There are 4 ways to turn a row about zero (a turn may also mirror it). The second row of each pair is the first, turned, with some noise. The first 36 pairs use one turn. New pairs use 3 turns, one after the other, and a turn may come again.
In the rows, zero is written as 128.
Some pairs, each with its turns in order after it:
[ 94 121 128 160 126 118 102 171]
[130 171 130 177 125 121 115 133] | Q505

[111  90 136  89 126 147 117 105]
[121 114 111 152 157 105 137  84] | Q51

[171  76 136 123 173  87 130 172]
[131 108 160 129 131  86 206 160] | Q51

[170 147 150 172 154  79 130  98]
[157 124 152 115 101 201 126 115] | Q783

[150 118 174 127 153 177  93 150]
[171  84 154 164 124  92  99 132] | Q505

[ 79 134 125 132 132 100 165 107]
[146 126 129 157 155 136  85  88] | Q783

[ 90 149 150 146 123  78 142 171]
[187 103 118 123 107 151 105 164] | Q786

[127 120 156 107 172 110  90  87]
[ 92 178 119 118 131 180 143 153] | Q786

[ 96  93 132 103 146  97 122  81]
[170 146  99 116 159 151 173 114] | Q505

[116 125 112 136  97 169 115 122]
[107 166 113 129 114  98 131 126] | Q783

[ 77  92  92 161  80 147  77 100]
[109 155  42 142 129  88  80 112] | Q786

[134 153  88  80 106 102 107  82]
[122 119  60  96  96 138 164 117] | Q505

[ 91 158 164 112 104 133  87 145]
[165 166 102 156  92 150 134 118] | Q786

[169 150  80 132  95 156 101 106]
[ 91 156 156 153 110  81 102 101] | Q786

[100 119 118 155 108  85 105  76]
[132 180 118 126 124 141 175  79] | Q505

[133 131 165  80 112  80 105 133]
[148 150 145 165 139 191 119 126] | Q786

[103  80 142 149 158  77  83 177]
[179  89 200 144 132  94 164 115] | Q783

[177 174 136 121  88 160 115  93]
[125 190 179 144 129  98 129  95] | Q786

[108 164 156 164  95  84 112 176]
[179 168 158 116  90 102  95 158] | Q51

[ 88 153 155 160 174 124 149  81]
[116 181 165 108 169 169 129 107] | Q51

[ 96 164 102 155 151 107  78  80]
[179 178 118 121 147 152 164  83] | Q783

[ 89 109 114 110 116 149 166 117]
[ 95 131 114 164 145 107 103 110] | Q783

[122 148 153  85 123 142 178 104]
[139 112 145  70 126 141 147 164] | Q505

[ 94 106  78 112 158 114 111 147]
[144 130 139 165 178 111 160 131] | Q783

[176 132 110 122 131  98 176 134]
[132  73 160 110 126 151 145 160] | Q51

[176 131 148 118 107 165 122 119]
[ 85  99 126 130  87 130 122 102] | Q51

[158  88 176 169 149 137 137 137]
[102 142 162  84 112 104 168 111] | Q51

[152 161 128 120  92 158  88 116]
[132 106 121 122  64 100 120 111] | Q505

[147 142 116 108 139 167 156 171]
[148 100 108 127  89 164 159 123] | Q51

[107 165 105 153 126 116 119 177]
[173 159 113 122 102 139 122 168] | Q51

[138 101  94 134  94  91  86 167]
[146 150 192 111 147  96 143 162] | Q783

[ 80 122 133 171 161 133 163 147]
[153  92  92  77 116 115 144 156] | Q786

[146 113  76 131 175 110 133 176]
[148 109 147 177 160 140 160 183] | Q783

[147 172  86 163 146 156  78 136]
[104 131 103 138 107  60  88  94] | Q505

[142 113 102 126 134  93 173  96]
[ 97 131 119  94 163 159 151 113] | Q505

[ 86 129 117 177 163 160 133 162]
[141 102  82 105  94  91 153 154] | Q786

New pairs. What belongs after each?
[102  85 152 135 125 147 156 151]
[124 160 151  98  88 144 144 134] | Q505 Q51 Q505

[ 85  87 141 118 159 108 167 135]
[165 117 137 102 136  86 138  77] | Q505 Q51 Q786

[139 171 109 139 119 175  98 132]
[116 106 141 158  81 124 154 161] | Q783 Q783 Q786

[ 98 101  82 178 108 178 153  93]
[117 177 152 104 111 115 203 169] | Q786 Q51 Q51

[168 168 170 158 134 119 123 153]
[109 135 158  80  93 139 149  91] | Q505 Q783 Q783

[111 126 152 143 136  97 131 180]
[124 121  90  88 136 125 103 151] | Q505 Q51 Q783

[142 138 123 121 161 100 161  93]
[ 96 177 133 101 123 150 125 125] | Q783 Q783 Q505

[172 143  79 155 167  90 158  94]
[150 106 175  61 127 116 162 106] | Q783 Q505 Q783

[118 110 106 171 112 140 115 129]
[137 147 101 110 145 165 121 148] | Q786 Q505 Q51

[109 125 103 108 174  85  86  94]
[152 183 186 144 136 131 135 155] | Q51 Q505 Q51

[ 90 177 167 177  90 177 143 113]
[ 82 113 130  70 187 103 170 126] | Q505 Q783 Q783

[150  83 121 112  77 160 120 162]
[130 154 189 157 152 120 133 169] | Q783 Q51 Q786

[117  86 151 104 113 126 146  76]
[120 105 115 120  73 138 154  88] | Q51 Q786 Q786

[ 94 180 137 170 116 150 129  88]
[ 78 115 104 150 103 169 154 113] | Q51 Q505 Q505

[ 93 147  80 110  91  83  83 144]
[140 150 147  63  82 127 130  77] | Q783 Q51 Q51

[120  78 136 128  91  94 161 152]
[111 176 139 104 165 142 126 175] | Q786 Q51 Q505

[ 90  94  76 172  85 169 155 104]
[ 92 168 145 136 187 119  60  93] | Q51 Q51 Q505

[141 137 116 128  87 178 104 133]
[103 131 128 118 139  77 164 153] | Q51 Q783 Q505

[128 129  99 148 120 100 132  77]
[145 142 142 118 117  83 105 168] | Q786 Q51 Q786

[ 94 129 132 173 153  82  82 153]
[171 115 159 162 142  93  79 114] | Q51 Q505 Q783

[121 171 176 180 154 105  84 165]
[153  94 131 224 115 136 133 145] | Q786 Q783 Q786

[ 88  93  79 122 115 158 138 169]
[ 78 161 135  93 105  95 140  94] | Q786 Q505 Q786

[142 171 170 162 101 153 170 106]
[ 94 123  95 157  94  99  69 150] | Q783 Q51 Q786

[ 97 130 150 159 114 127 140 161]
[140 127 156 148 123 122 103 169] | Q786 Q783 Q505

[ 85  77 110 158 151 157 114  84]
[118 114 134 107 102  74 197 141] | Q51 Q51 Q786

[117  81 105 161 180 176 159 138]
[112  72 124 140 207 131 116 115] | Q786 Q51 Q505

[159 157  76 111 111 118 108 108]
[165 139  79 125 108 124 133  89] | Q505 Q786 Q505

[ 96 177 168 146 121 128 172 129]
[107 132 181 165 134 149 112 178] | Q505 Q505 Q505

[100 169 140 122 118 118 128 142]
[100 111 108 109 139 117 103 125] | Q783 Q505 Q786

[104 146 167 103 146  79  81  95]
[154 145 179  69 152  90 128 133] | Q786 Q505 Q783

[180 147  90  99 164 148 156 110]
[146  94 134  99 143  93 180  87] | Q786 Q51 Q505

[168 169 155 162 151 138 165 120]
[154 122 115 143  63 132 124  80] | Q783 Q505 Q505

[ 79 104 156 160 109  82 143 177]
[166 109 175 180 113 105 109  82] | Q786 Q786 Q783

[134 170 149 176 153 117 133  94]
[115 160 104 161 160 144 102  93] | Q783 Q505 Q786

[ 93 105 153  86  84 175 102  91]
[157 100 105  94 173  60 138 101] | Q783 Q783 Q505

[129  77 126 108  99 115  95 110]
[137 137 126  98 120 183 103 154] | Q505 Q786 Q786

[149 175 135 127 143  77 123 177]
[123 165 145 154 153 105 126 192] | Q505 Q783 Q786

[ 96 148 111 114 144 120  89 159]
[131 192 119 121 117 115 138 130] | Q505 Q505 Q505

